There are 8 hidden switches. A switch that is on adds its own fixed numbers to the row, and there is some noise. The rows also spread widely along 9 directions, which tell nothing about the answers.
Known rows, each followed by its switches (1 for on, 0 for off):
29  -3  -12  -5  -19  6  14  33  -17  18  -8  -1  0  6  12  12  -15  32  19  -20  -9  -2  -17  13  -8  1  -24  -6  -32  -22  -26  -30  -7  21  33  -8  -6  -7 | 0 1 1 1 1 0 1 0
-22  22  34  6  -31  -7  6  6  -13  -12  14  3  -32  1  13  44  -15  7  -10  -2  -3  32  -26  -4  -17  -24  22  -23  -34  -21  0  10  18  5  14  -21  -4  1 | 1 1 0 0 1 1 0 0
15  -25  -18  50  4  42  24  24  43  -44  10  8  -5  -22  -27  2  -9  0  5  -19  8  5  -13  40  2  -12  -8  17  -13  7  -5  -17  0  51  5  1  -29  28 | 0 1 1 0 0 1 1 1
-1  9  -9  -5  0  -5  23  32  3  8  4  -14  -7  -4  -9  -8  8  -3  -19  1  -7  4  -23  9  -7  15  -16  -22  5  1  -8  4  -5  18  -5  0  -13  15 | 0 1 1 0 0 0 1 0
21  -19  -41  -1  3  19  3  25  -5  13  -14  -1  23  0  -19  -10  15  -3  25  -20  -47  16  -22  24  1  -26  -18  17  -1  -3  1  -22  -20  9  13  21  28  17 | 0 0 0 0 0 0 1 0
-9  8  -6  -6  -15  -11  3  26  -10  5  13  -9  -21  0  -1  18  -11  -8  -15  5  -14  23  -29  0  1  -6  -16  -8  5  -7  -16  3  -14  13  -7  -19  -9  5 | 0 0 1 0 1 1 0 0
-1  18  13  10  -1  9  33  20  8  -4  -26  3  -12  8  -4  -8  14  -3  -15  -1  6  20  -25  0  -12  -4  4  -22  -19  -4  5  -6  28  10  11  -1  -8  16 | 0 1 1 0 0 1 1 0
9  26  10  -11  -39  3  6  24  -29  -2  9  16  -25  13  5  16  -7  13  -11  2  5  30  -27  4  -11  -26  -8  -12  -24  -23  -30  4  0  -2  26  -3  6  14 | 0 1 0 0 1 1 1 1
44  -19  -29  -15  17  27  12  26  -12  11  -7  -6  26  0  7  0  -17  32  26  -15  -4  -28  -17  33  -6  13  -33  14  -2  1  -19  -34  -14  27  23  7  4  2 | 0 1 0 0 1 0 0 1
3  10  -13  -16  -2  2  9  33  10  3  -1  -23  -22  -3  -6  14  -9  0  -25  -3  -25  9  -43  15  -13  -1  -6  -8  9  -15  6  -2  -11  28  4  0  -8  21 | 1 1 1 0 1 1 1 1
-32  7  31  -18  4  22  -3  -6  8  5  -32  -30  -23  -3  24  27  6  -8  -25  -18  -29  23  -31  -20  -29  -37  69  -20  -17  -12  50  -5  30  12  13  1  11  -2 | 0 1 0 0 1 0 1 1
10  5  13  40  0  23  45  23  -3  -16  27  12  -2  -6  -8  10  21  44  3  10  -1  7  -8  46  -19  -13  -12  -15  -46  14  -36  6  7  16  27  -4  17  29 | 0 1 1 0 0 1 0 1
2  11  14  -3  -20  1  7  -1  12  -16  2  -11  -32  -2  8  22  -21  18  -13  -6  15  -7  -11  -2  -16  -2  9  -7  -25  -28  4  -20  14  19  26  -19  -32  -10 | 0 1 1 0 1 1 1 0
-14  -8  1  -33  -5  10  -7  23  -13  14  -8  -36  -3  -7  18  44  1  -1  2  -8  -66  22  -23  19  -20  -34  33  9  0  -3  17  -1  -15  21  0  4  29  -1 | 1 1 1 0 1 0 0 0
-3  -5  -7  -18  -24  3  -32  -14  38  -34  5  -8  -24  -7  -28  2  -16  -33  -15  8  -4  7  -1  8  9  -21  21  42  17  -30  17  3  -4  20  -19  23  -15  4 | 1 0 0 0 0 0 0 0
24  10  -22  -42  2  -18  -7  -7  11  9  29  -46  -27  -4  11  21  -16  65  -15  9  -26  -54  -11  23  -26  18  -21  0  -12  -49  -2  -29  -19  9  47  -9  -6  -17 | 1 0 1 0 1 1 1 1
-5  12  0  46  -38  -15  -3  -17  31  -6  30  -7  -38  -6  -9  23  -21  32  -4  -14  6  -9  -26  -7  -8  -1  0  -48  -56  -66  -1  -1  26  -7  50  -25  -25  4 | 0 1 1 0 0 1 0 1
-25  15  -2  -9  -30  -17  -15  -2  8  16  12  -29  -40  1  0  29  -3  -1  -20  -1  -46  24  -33  -7  -14  -26  21  -23  -18  -41  18  8  -1  1  14  -13  6  2 | 1 0 1 0 1 0 1 0
2  7  31  20  -4  15  27  0  -15  2  -14  0  -2  6  38  31  -16  33  12  -21  19  -5  -17  -4  -18  1  15  -55  -59  -12  15  -17  49  0  36  -17  -13  -13 | 1 1 0 0 0 0 0 1
-7  24  18  -20  12  9  37  25  -11  9  -42  -4  0  23  3  -12  30  -13  -20  18  -13  29  -33  4  -13  -14  11  -16  -3  17  12  3  29  0  -10  13  18  20 | 1 0 1 0 0 1 0 0
20  -2  -25  -27  -15  4  -5  31  -4  4  12  -24  -15  -9  10  35  -22  28  1  -14  -38  -7  -26  26  -15  -9  -11  8  -3  -27  -6  -18  -26  26  25  -5  -3  0 | 1 1 1 0 1 1 1 1
11  29  9  -15  -20  -13  19  26  6  1  -19  2  -20  20  -10  -16  2  4  -19  12  12  7  -29  0  -6  12  -14  -11  -14  -26  -15  -1  21  3  7  15  -12  13 | 1 1 1 1 0 1 0 0
11  5  -4  -69  8  10  -15  1  -10  11  -34  -28  -9  9  23  0  -14  1  -19  -4  -5  -13  -14  -10  -12  -6  16  14  17  -16  18  -26  -2  12  9  10  1  -21 | 0 0 0 0 1 0 1 1

New rows. What belongs after each?
1  -1  14  -18  9  21  13  21  -14  -6  9  -8  -5  -6  17  15  -9  12  -13  6  3  0  -11  18  -16  -2  8  5  -1  18  -13  -2  -5  28  -3  -4  1  5 | 0 1 0 0 1 0 0 1
49  -15  -14  -12  0  34  23  37  -24  12  -35  -5  21  5  25  15  6  53  39  -33  -36  -3  -15  27  -19  -25  -7  8  -46  -11  -16  -48  1  11  51  16  28  -6 | 0 1 1 1 0 1 1 1
5  6  -6  -46  -12  12  -9  22  -25  18  -10  -10  -10  15  8  7  8  -5  -16  13  -31  22  -25  15  -7  -31  9  13  10  -1  -18  8  -18  7  -5  13  32  12 | 0 0 1 0 1 0 0 1
-22  22  33  -25  -26  -26  -16  -17  12  3  11  -39  -53  -3  20  33  -18  27  -31  0  -12  -6  -16  -24  -26  -4  33  -15  -28  -52  10  -4  16  3  31  -19  -16  -27 | 0 1 1 1 1 1 0 0
3  3  6  8  25  3  47  42  3  6  -19  -15  3  -6  4  -2  3  14  -10  -21  -4  0  -31  4  -14  28  -22  -26  -10  13  13  -27  15  31  7  -10  -24  5 | 1 1 0 1 0 1 1 0
-6  15  31  0  -31  -11  16  36  -36  -23  25  12  -19  -8  22  47  -26  -3  -7  -2  17  33  -10  0  -3  0  -10  -21  -14  9  -21  8  0  14  -7  -21  -27  -7 | 1 1 0 0 0 1 0 0
10  9  3  0  -3  29  30  42  -14  -1  -50  22  -3  23  10  -1  -18  -27  -1  -6  19  32  -44  6  9  -13  -9  -14  -3  16  0  -15  25  26  -16  -3  -18  21 | 1 0 1 0 1 1 0 1
-26  13  -3  -6  2  -10  -4  -13  35  12  1  -37  -23  -7  -30  -15  37  -1  -29  4  -49  8  -31  -4  -25  -16  31  -10  -7  -36  33  12  11  -6  19  20  26  22 | 0 1 0 0 0 0 1 0
-18  7  9  -40  -21  -11  -4  25  -30  7  14  -29  -22  -11  26  48  -4  -2  -19  -3  -47  27  -11  -2  -12  -24  16  -16  -2  -1  3  7  -19  4  -4  -11  8  -14 | 1 0 1 0 0 0 1 0
58  5  -48  -26  -9  -2  10  52  -28  27  -28  9  15  21  3  -13  -19  24  25  -26  -10  -9  -39  10  6  15  -68  -5  -7  -29  -23  -47  -14  4  30  11  -7  3 | 1 0 0 1 0 1 1 1
-11  -7  0  -11  -15  -12  -10  22  -11  -6  19  -26  -11  -20  5  51  -10  4  4  -19  -52  23  -21  6  -10  -20  9  -1  -4  -15  13  2  -17  10  6  -7  8  -6 | 1 1 0 0 0 1 0 0
7  6  -15  -41  -12  -10  -14  27  -10  10  2  -23  -26  -1  5  7  -13  10  -18  -8  -24  6  -27  -4  -8  -7  -12  12  12  -27  -10  -18  -24  15  11  0  -4  -4 | 0 0 0 1 1 1 1 1
1  10  11  -24  -31  -2  -2  20  -12  -2  -5  -4  -32  4  11  19  -13  10  -13  -1  -7  21  -11  -2  -9  -20  2  11  -15  -20  -19  -17  -7  14  14  -10  -11  -12 | 0 0 1 1 1 1 1 0
-12  20  12  0  -42  -12  -13  5  -4  -10  21  8  -33  4  -14  20  -3  -3  -13  9  -13  34  -27  -1  -10  -31  9  4  -19  -33  -15  18  -1  -4  12  -4  11  15 | 0 1 0 0 1 1 0 0
-28  2  12  5  -23  8  -9  2  19  -20  6  -18  -41  -12  0  44  -8  -10  -17  -5  -38  34  -20  6  -14  -46  39  7  -17  -19  26  -1  3  23  6  -14  -5  0 | 1 0 1 0 1 1 1 0
22  21  -2  -10  -45  0  -8  12  -3  -11  -23  32  -19  31  -14  -8  -16  -4  8  5  16  24  -27  2  7  -24  -16  22  -24  -37  -21  -16  16  3  15  14  -6  7 | 1 0 0 1 1 1 0 0
13  -8  -6  17  13  38  9  -21  84  -52  -6  -1  -12  -4  -59  -41  18  -2  -14  30  14  -19  -1  48  -11  -17  19  71  2  -13  9  -7  15  48  1  35  -7  37 | 0 1 1 0 1 1 0 0
7  -5  14  -11  9  15  23  16  -17  -5  0  -11  7  -11  22  19  -1  21  3  -10  -5  -2  3  13  -19  -3  3  -5  -20  12  3  -19  4  19  17  -3  1  -11 | 0 1 0 0 0 0 1 0
37  12  -19  -20  -5  -9  7  15  -11  -2  -14  14  5  17  -9  -28  -16  0  3  7  35  -18  -14  -1  11  26  -54  7  9  -17  -22  -25  1  1  4  5  -23  0 | 0 0 0 0 0 1 0 0
9  -1  -32  -8  17  -2  -4  0  40  16  -4  -41  -11  -7  -19  -10  -4  20  -13  -5  -27  -34  -37  10  -16  13  -8  -1  7  -37  16  -16  -3  20  24  2  -4  12 | 0 1 1 0 1 1 0 1
30  16  -17  -41  -65  -3  -34  1  -10  2  -30  7  -18  24  -3  10  -6  0  18  -12  -24  23  -19  -10  -1  -47  10  18  -27  -74  -10  -12  3  -25  43  30  21  -5 | 0 1 1 0 0 1 1 0
3  12  -22  15  -15  -26  -10  -11  26  2  35  -7  -17  2  -37  -22  4  8  -11  12  -1  -13  -18  5  2  14  -30  -9  -9  -38  -13  7  -4  -5  17  1  -8  16 | 0 0 0 0 0 0 0 0
-6  28  9  -27  -13  -12  6  8  37  -5  5  -12  -35  11  -36  -31  12  -2  -46  38  4  -6  -24  19  -15  10  3  21  10  -25  -15  18  5  24  -10  24  -6  28 | 1 1 1 1 1 0 0 0
20  2  10  -14  -27  8  -11  -3  5  -37  11  0  -17  -6  12  34  -38  18  5  -11  23  -13  2  10  -6  -7  6  13  -21  -30  -2  -18  8  19  20  1  -26  -18 | 1 1 0 0 0 1 0 1
9  -10  19  -3  16  53  26  5  -10  -7  -40  2  12  3  23  11  21  14  14  -16  -13  16  -5  17  -18  -43  38  4  -36  20  18  -28  25  8  23  15  27  2 | 0 0 0 0 0 0 1 1
-8  3  17  9  -2  7  12  6  -11  22  -13  -30  -12  -2  38  46  -11  36  8  -29  -33  2  -36  -10  -27  -17  22  -50  -47  -24  20  -20  25  0  46  -29  9  -13 | 0 1 1 0 1 1 0 1
16  6  -5  -30  -23  27  -12  12  11  -10  -67  19  -2  23  -10  -26  -18  -47  2  -12  26  20  -27  -13  10  -18  16  27  10  -22  17  -23  24  24  -10  27  -20  9 | 0 1 0 0 1 0 1 0
8  13  22  -29  -44  18  -12  18  -9  -13  -50  30  -9  25  -2  -11  -6  -37  4  -4  20  48  -14  -15  10  -36  25  28  -11  -18  -10  -3  24  4  -10  37  4  5 | 0 1 0 1 0 0 0 0
-30  13  2  2  -40  -20  -33  -17  27  -12  30  -20  -42  -8  -20  29  -21  -12  -20  0  -22  15  -28  -5  -8  -19  25  -2  -13  -53  15  20  1  12  7  -4  -9  7 | 1 1 0 0 1 0 0 0
-6  9  -4  -27  4  -11  9  29  0  4  27  -41  -19  -14  1  27  9  18  -28  8  -49  0  -25  22  -19  -2  2  -7  10  -6  -2  15  -22  11  1  6  16  14 | 1 1 1 0 0 1 0 1
-26  29  29  -21  -41  -27  -21  -12  -5  -17  39  -16  -44  -7  -7  30  14  13  -32  21  -26  26  -6  -7  -23  -31  29  3  -20  -39  -11  30  -5  -21  16  5  23  5 | 0 1 0 0 0 1 0 0
7  -12  -16  3  -6  -1  5  40  -3  1  34  -19  -19  -23  -1  28  -20  31  -6  -24  -29  2  -25  18  -14  2  -25  2  -3  -12  -17  -19  -33  35  18  -15  -13  2 | 0 1 0 1 1 1 1 1
-3  6  16  -23  -21  8  -18  -12  -7  10  -28  -16  -17  7  33  27  -32  4  0  -24  3  -1  -25  -26  -13  -14  34  -22  -24  -38  26  -17  27  0  27  -7  -8  -22 | 0 1 0 0 1 0 0 1
11  37  9  -18  -59  -25  9  47  -42  11  -9  33  -22  26  11  1  -29  -11  -8  -9  36  33  -30  -25  9  12  -34  -40  -20  -29  -37  1  12  -4  2  -1  -33  1 | 1 1 0 1 0 0 1 0
27  21  -5  -27  -3  3  16  8  -24  15  -40  8  6  28  5  -20  18  18  8  1  -1  4  -22  -3  -10  -10  -17  -7  -23  -21  -1  -28  20  -22  32  15  16  2 | 0 0 0 0 0 1 1 0
13  3  -8  1  -20  -7  14  30  3  -16  12  -4  -16  -10  0  24  -28  9  -4  -11  6  2  -14  13  -2  14  -24  -12  -9  -14  -7  -13  -6  26  6  -12  -36  -4 | 1 1 1 0 0 1 1 0
8  -4  7  59  -35  10  1  -13  47  -19  -14  7  -30  1  -2  13  -38  15  15  -40  36  -8  -24  -19  3  -2  7  -32  -62  -59  14  -29  50  15  44  -18  -50  -8 | 0 1 1 1 0 1 0 1
19  23  -13  -30  -72  -36  -31  5  -24  -2  24  7  -35  13  6  33  -32  12  4  2  -5  10  -12  -6  8  -13  -26  -7  -20  -63  -30  0  -13  -20  23  -6  -12  -16 | 1 0 1 0 0 1 0 0
16  8  -19  -10  -24  -9  -1  -3  11  5  -8  -7  -13  11  -7  -2  -8  12  3  -3  -9  -10  -18  6  0  -2  -15  -12  -24  -41  3  -15  8  -2  24  6  -11  -3 | 1 0 1 0 0 0 1 0
3  1  -17  -18  -12  -7  -14  4  11  6  -11  -21  -12  4  -11  3  9  -5  -6  1  -35  12  -22  -4  -2  -19  4  7  3  -29  8  -4  -3  -4  8  10  13  4 | 0 0 1 0 0 1 0 0
-5  31  35  -23  -6  -6  31  25  -14  3  10  -18  -33  2  17  12  15  44  -40  15  -2  3  -12  4  -29  4  8  -26  -28  -5  -21  2  10  2  24  -3  3  0 | 0 1 1 1 0 1 1 1
27  23  -36  -32  4  -8  13  32  15  17  -21  -18  -7  14  -23  -32  10  7  -21  7  -18  -14  -45  15  -10  19  -31  -8  14  -33  1  -8  -1  6  14  26  3  32 | 1 1 1 0 0 1 1 1
8  28  15  0  -31  -2  5  9  -15  -5  0  15  -18  18  -3  2  1  12  -8  6  17  17  -25  -5  -9  -13  -3  -22  -31  -28  -20  9  19  -16  25  7  5  16 | 0 1 0 0 0 1 0 1
-3  21  -3  -1  -25  -19  -7  -3  10  -23  72  -5  -43  -7  -22  18  -11  35  -29  28  -2  -11  -10  31  -14  -2  -22  8  -12  -30  -31  16  -22  12  17  -10  -5  17 | 1 0 0 0 1 1 0 1
-10  17  -2  34  0  10  30  23  7  6  13  2  -12  -1  -31  -10  47  18  -16  3  -38  34  -42  23  -26  -27  1  -25  -30  -10  -5  18  8  -7  28  14  39  51 | 0 1 0 0 0 1 1 1
8  -3  -31  -1  -7  6  -16  -3  21  9  -17  -7  -3  10  -24  -23  0  -16  -1  -10  -11  3  -32  -3  7  -9  -6  1  1  -35  12  -7  7  2  7  21  3  18 | 0 0 0 0 0 0 0 1
19  11  3  -12  3  2  15  6  -10  4  -10  -5  7  8  0  -7  12  29  8  4  -3  -10  -15  9  -13  3  -12  -1  -22  -17  -5  -14  14  -6  31  10  13  3 | 0 1 0 0 0 1 0 0
